The same things were measured in two ways. Each way mixes the same 8 hidden numbers, adds some noise and spreads widely along 6 directions of its own, which tell nothing about the thing.
Some things both ways: the first way, then the second way.
[-53 -10 -46  39   2  13 -26  -7 -26  20  47 -39  -5 -16  -4]
[ 20   7  -6 -12  35   0  55  27 -29  10 -18 -24  18  17  11  21  -1   7
 -33  66]

[-63  -5  -3   8 -33   0 -36  -9  -6   7  32 -10  51  28 -85]
[-13 -29  11  18  52 -32   7 -19  18 -24 -20   5 -69  50 -14 -16  26  -5
  30 -17]

[-13  29 -16  25  22  12   3 -19  12  19   9  -1 -14  15   7]
[ 10   3  27  -4  -5  23  26  19   4  61   4 -19  35 -28  -5  37 -43 -47
 -51  49]

[-29  11 -11 -44 -23 -11 -39 -37  -8 -17  12 -46 -31  14  21]
[ 37   2  65  67 -26   1 -15  -1  10  20  -5  -6 -26 -26 -20 -39  46 -40
  -4  -3]

[-15 -40  28  -9 -29  36  26 -39  -5  20 -29 -31 -15 -17  17]
[ -8 -19 -47 -41  30  48 -22  24 -37   0 -11   7  38   1 -37  33 -17 -23
  16 -25]

[ -7 -53   9  69 -13  24  32  23 -18  21  -8   3 -29   4  21]
[  9  16 -30 -25  10 -34  25 -20  -5  -2   0  -6   0  -2  46  17  10   6
  11  17]

[-37  -9   1 -12 -34  39 -25 -60  -8  26 -12 -27  17  -8 -28]
[ 24 -11   0  -5  48 -23 -24  -6 -31  -2  22  17  42   6 -18  -5  13  -1
   0 -26]

[  -9   78  -19    5  -33   62  -27  -57   67    1 -110   58   20   33
    0]
[-27   7  18 -33 -10  -4  11 -47   6 -41 -37  24 -22  21  41  -5  16  -9
  69  16]

[-19   7   1 -11 -24  28 -13 -44   6   6 -30  -6  -7  10  11]
[  2  -2  35  -5  14  19  31   8   0   8 -35  -9 -18  14   2  12 -19 -26
 -10  36]

[-13 -10 -23  10  39  -5 -13  -3   3  32  68 -50 -22 -24 -34]
[ 34  49  25  14  15 -28 -13 -43 -14 -11  12  21  -1  30  20  -3  -7  44
  -6  62]

[-14  20 -61  12  -5 -24 -44  23  32 -20  12   4  31  26   0]
[-14  10 -13   4  25  34   9  59 -34  10  50 -39  36 -15 -26   4  11   2
 -20  -3]

[-86 -29  41 -59 -11 -13  38 -39 -11  27  41 -15   0 -11  -2]
[ 41  -3  19 -22   5 -55 -13 -56  -6 -28 -35  19 -26 -20  38 -35  55  -3
  36  -1]

[-12  69 -27  17  14  20 -51 -20  38 -17 -14  -1  24  42 -29]
[-10 -26 -48 -31  -3  47  -2   4   9   1 -28  19  16   4 -34  46 -19 -30
  32  18]

[  4   0  -4  50  19  57 -13  -9  -2   3   0 -24 -31  15  -9]
[-44  16  29  38   5  56  16  35   0  19  33 -35 -40  27  18  36 -38 -33
 -16   5]

[-39   3  47 -18 -17  13 -26  -7   8 -12   4  16   2  54  -9]
[ 26 -23  10  17  -6 -27 -22 -16   2  28  10  -4 -16 -51   9 -16  51 -76
   6 -58]

[ -26   45    4    3  -13   14   16  -69   51  -40 -111   22   41   28
   39]
[  7  11  33  15 -33   4   9 -18  33 -16 -34   9 -40   3  16 -20   7   6
  32  -2]

[-19   8 -28 -17 -29 -34  19  -2 -13  15  14  -3   8  20   2]
[ 19  -4  77  29  -6 -43  20 -20  52   7  -7   4 -10 -13  26 -34  10  16
 -11 -16]

[ -3  21  18 -19 -35  -4  55 -26  41  20 -54  25   4  19  24]
[ 12  28  35 -22 -18 -27 -28 -47   3 -11 -14  32  31 -27  12 -18   3  20
  23  -6]

[-68 -26   2 -47 -42 -11  50 -80   6  -5 -10 -26  27   6  -1]
[ 24  -8  27  -1  29  16 -10   6   8 -16 -22   4  -4  13 -38 -18 -11  48
 -11  16]

[ -7  11  14 -42   4 -27 -24  -8 -10  24  33 -55 -15 -20 -28]
[-10 -16   0  16  -9  13 -41 -29   8   7 -24  38 -22   6 -56   6  17 -52
  43 -24]

[-21 -38  11 -62  -6  -4  35 -34  -9   1   8 -58  -1 -38 -25]
[ 67 -42   5 -23  42 -14 -19 -32  -7 -27 -37  34   2  15  35   9   8   9
  11   6]

[-37  40  35   9   6 -29   5  31   9   4  41   6   1  60  34]
[ -1  25  29  -9 -51   4  28 -19  11  16 -60  -2 -17 -28  18   0  14 -39
  20  27]

[-18   7  34 -16 -19  47  10 -32  -1  28 -45   9 -48  -9   4]
[ -6  19  26 -15   3 -16  26 -28 -16 -26 -28   5 -35  27  87   5  13 -17
  38  10]

[ 16  -5  11 -52 -41 -31  -6 -14  13   7 -12  22 -48  42  15]
[ -6  58  17 -13   9  10  15  10  -9 -10  11  -7  20  17  12   5 -39  73
 -16  27]

[-34   3 -44  36 -29  72 -32 -55 -22  20 -17 -26 -21  -9 -11]
[ -2 -10   5   6  27  18   2  26  -2  13  13 -10  15  11 -28  16 -13   3
 -18   3]

[-44  36   4  17 -11  17 -14 -45  24 -20  18 -14   4  76  38]
[ 33  37  60  28 -43  -9   1 -21   1   9  -7   7  14 -34   1 -37  19  -1
  -4  38]

Other things, the second way, with their names:
(55): [ -7  26   5  -9  20 -20   4  26 -11  12  47 -18  53 -26   3 -14  -7  17
  -9 -51]
(532): [-18  37  61  14  27   0  22  15 -32 -14  38 -17  24  25  40 -12  -9  23
  -5   9]
(116): [ 14   4 -25 -18  45   2  35  40 -64  -4  22 -26  50  -3  16   3  27 -10
  -9  23]
(320): [  1  51  14  14 -40  -6 -52 -16  18  19 -27  17  -4 -40 -67 -24  18  34
   8 -30]
(438): [ 48 -10   5 -14   3  -4 -30 -34  34  16 -65  28 -29 -13 -50   9 -31  10
 -14  16]
(307): [ 42  26  14  -3  -1 -16  -6 -17   2  39 -45  12  10 -18 -32  16 -22   8
 -40  40]
(54): [ 19 -37  42 -11  10 -30 -10 -48  -3 -30  22  46  55   5  70 -14  29 -34
  55 -40]
(533): [ 27  31  33   4  21 -58   3 -45 -16 -18   2   7 -27  11  37 -29  32  19
  11  36]
(21): [ 11  -8 -25 -26  -3 -11 -28 -31  14 -10  -8  53  54  -7 -38   9   1  12
  34 -16]
(402): [ 47  29  13  29  -3 -19 -27 -13   4  17  36  13  36 -21   2  -2  -4  38
 -29  -7]
(117): [-28  35  45  38  -3  43  18  58  -1  25  41 -31  26   0 -37   0 -28  12
 -34   7]
(400): [ 17  62  31  33  14  38 -19  30 -34 -24  32  -6  23  20  23  -6 -19  89
 -20  -2]
(310): [  7 -56 -24 -43   5  19  11  -9  43  17 -55  12  -9 -11  -7  47 -27 -28
   4   6]
(334): [ 37 -14   1   8 -14  15 -35  -9  14  26   3  18  11 -28 -11  19 -16 -24
  -5 -27]
(374): [ 20  37  18  28   2   6  -5  13 -17  32   0  -3  20  -4 -21  17 -20  10
 -39  25]
(154): [  0  -7   3 -44  15  -2  50  -6 -32 -15 -17  -8  15  13  90  16   3 -50
  39  14]
(58): [ 21  -4   4 -22  16  17  27  -1  35 -28 -65  -5 -56  31  40  18 -29  70
  -4  33]
(170): [ 10  14   3  -6  42   1  64  19  -9 -10 -27 -40 -44  40  41  25 -16  35
 -36  86]
(259): [-29   6  18  -2  -5  35  28  27  -7   6 -29 -16 -17   8   8  14  -3 -39
  15  -9]
(220): [ 19 -47  15  37 -25 -20 -16 -13  35  25  42  24  37 -45 -24 -24  50 -77
  26 -58]
(431): [ 29  48  40  20 -48  25 -52 -10  27  15  -9  14   1 -33 -45 -15 -33  37
  -9 -19]
(238): [ 46 -10  16  -8  33  -1  -3   8 -11  24  12 -12  25 -15  -7  13 -19  12
 -54  40]
(408): [ -9  21  14  26  20 -69   8 -29   2  -6  12   9 -22  19  32 -23  45 -17
  33 -51]
(546): [ 17  37  73  40 -29  17 -53  -6   7  27   5  35  39 -20 -52 -16 -28   1
  -9 -30]
(492): [  2  35 -24 -18  41 -50  38  -6 -21  -3   5   1  25  26  26  17   6  45
  -9  35]
(143): [ 10  47  -9 -20  17   3   2   1  -6  -4 -43   3  -3  15 -20  12 -29  66
 -14  32]
(349): [ 35   3   8 -33   2 -35  14 -38   4 -28 -44  26  13  -2  23 -16  21  27
  32  30]
(37): [ -4  12  16  10 -33  38  10  36   7  42  10 -14  43 -44 -44  12 -15 -27
 -27   9]
(32): [ -5 -10 -19  12 -44  59 -17  51   9  37  32 -35  16 -73 -20   9   7 -49
  -5 -55]
(475): [ -5  -7  10  10 -27  23 -21 -11  30   7 -20  10 -35 -12 -20   5  -3 -19
  24 -15]
(507): [ 20  -2 -23 -27  12  28  -8   6 -29 -26 -20  25  39  15  34  16  -8   9
  35 -35]
(127): [-18  16  16  37 -18  11   1 -17  16  -4 -25   9 -52  24  -4   4  13 -20
  30   6]
(436): [ 22  12  36  35 -28  -9 -24 -31  30  18  18  18 -15  -9   2   0  -1 -10
  -6  11]
(263): [ 31  23   6  28  -2 -53 -25 -36   8   4  17  29  25  -9  -2 -19  39  31
   6 -10]
(304): [  6  27  61  11  24 -33  37  -9  -5  -8 -12 -12 -23  23  47 -16  -1  10
 -10  25]
(145): [ 19 -22  24   8 -32  11 -13 -33  33   3 -63  43 -11  -7 -45  -8  22 -35
  36  20]
(471): [ 25 -18 -39 -12 -13  12 -66 -15  10   2  -9  17 -12 -40 -40   7  13  -7
  23 -58]
(131): [  1  -6   7  40  14  39  13  40 -11  63  16 -39 -23   1 -20  50 -26 -70
 -55  36]
(178): [ 13   9  76   9   7   7   8  29 -15  17  46 -31  40 -39  30 -25  -2 -15
 -32  -8]
(435): [  31  -16   14   19    4  -12  -69  -24   17   -8    2   34   -9  -15
  -16  -22   18   -4   30 -102]
(315): [-23   2  11  17 -24  -1  -5 -11  23   6 -13 -12 -57 -16  -8  -8  24 -44
  29 -21]
(352): [-11   3   9 -11  -9   4   1  -7   7   2 -26  12   6  -4 -13   2  -3 -13
  21  -7]
(388): [ -9 -32  29   1 -12   0 -19 -29  32  13 -16  11 -43 -16  -9  -2   4 -82
  35 -29]
(147): [ 12   6  21   6  31 -24 -21   5  -6  32  38  15  71 -13 -53  -4 -16   5
 -31 -23]
(509): [ 62   6  15   6 -19 -16 -41 -30  34  27 -38  22 -20 -35 -37  -8  -9  24
 -26   2]

Some of these things the first way, each followed by its name:
[ 25   7  13   2  -9  18 -16  -7  13 -24 -16 -16 -22  54  64] -> (431)
[-85  -2  87 -13  11  50  24 -89  -5 -20  10 -59  43  39  11] -> (507)
[-82  21  17  18   0  16   9 -52  22   9 -10  24  81  38   5] -> (55)
[ -6  37  18 -28   3  -6  40 -56  12  24 -33 -52   4 -32  40] -> (546)
[ 14 -55   9  33   5  63   9 -15 -43  12  21 -64 -51  -8  34] -> (334)
[-21 -21 -18 -19 -25  21  31 -36   9   5  -1 -13   2  15  46] -> (178)
[-31 -15  62 -42 -25  -6 -11 -14 -24   6  46 -21 -29  55  15] -> (259)
[ -3 -50 -21 -55 -27 -20  -1 -24 -19  23  48 -29 -68  -5 -13] -> (238)
[-22  40 -21 -41 -10 -37 -24 -12  36  -5  -1   8  32  27   2] -> (349)
[-40  41 -22 -17  -3 -36 -55   5  46 -32  11  43  16  65 -53] -> (170)
[-45   2  55 -43 -17  43 -14 -64 -10  -6 -19 -27  21  19 -11] -> (435)
[ 26 -66   6 -40 -28   9 -37  31 -48  11  47 -39 -86   5  20] -> (471)
[  1  34  -1 -38   7 -24 -77  16 -17  22  67 -26 -68  20 -19] -> (374)
[-36  -9 -27 -37 -17  26  13 -82 -15  47 -24 -26 -34 -65  16] -> (532)
[-27  26  13   0 -19 -13 -25  -2  16   4 -11  27   5  44  -4] -> (143)
[-45  -9 -12  -6   5  -3 -10  17 -27 -11  56 -11  -9  34 -14] -> (58)
[ 18  28 -32 -18 -22 -31  19  -3  -4  14 -28 -43 -31 -33  25] -> (145)
[ 42   4 -70  42 -20   9 -45  23  -6  -8  -5 -42   4  16  20] -> (220)
[  7  -3 -30 -14 -28  75  52 -91  -1  37 -92 -42 -11 -73  21] -> (54)
[  3  41   7  10 -49 -38 -13  16  32  -7 -16  26  -2  75 -42] -> (263)
[ -4  39 -11 -33  -4 -28   1  13  21   2 -17  32   5  28 -30] -> (310)
[ -4  10 -19 -15  25 -21 -34  38 -15   3  69 -38 -21   9   0] -> (475)
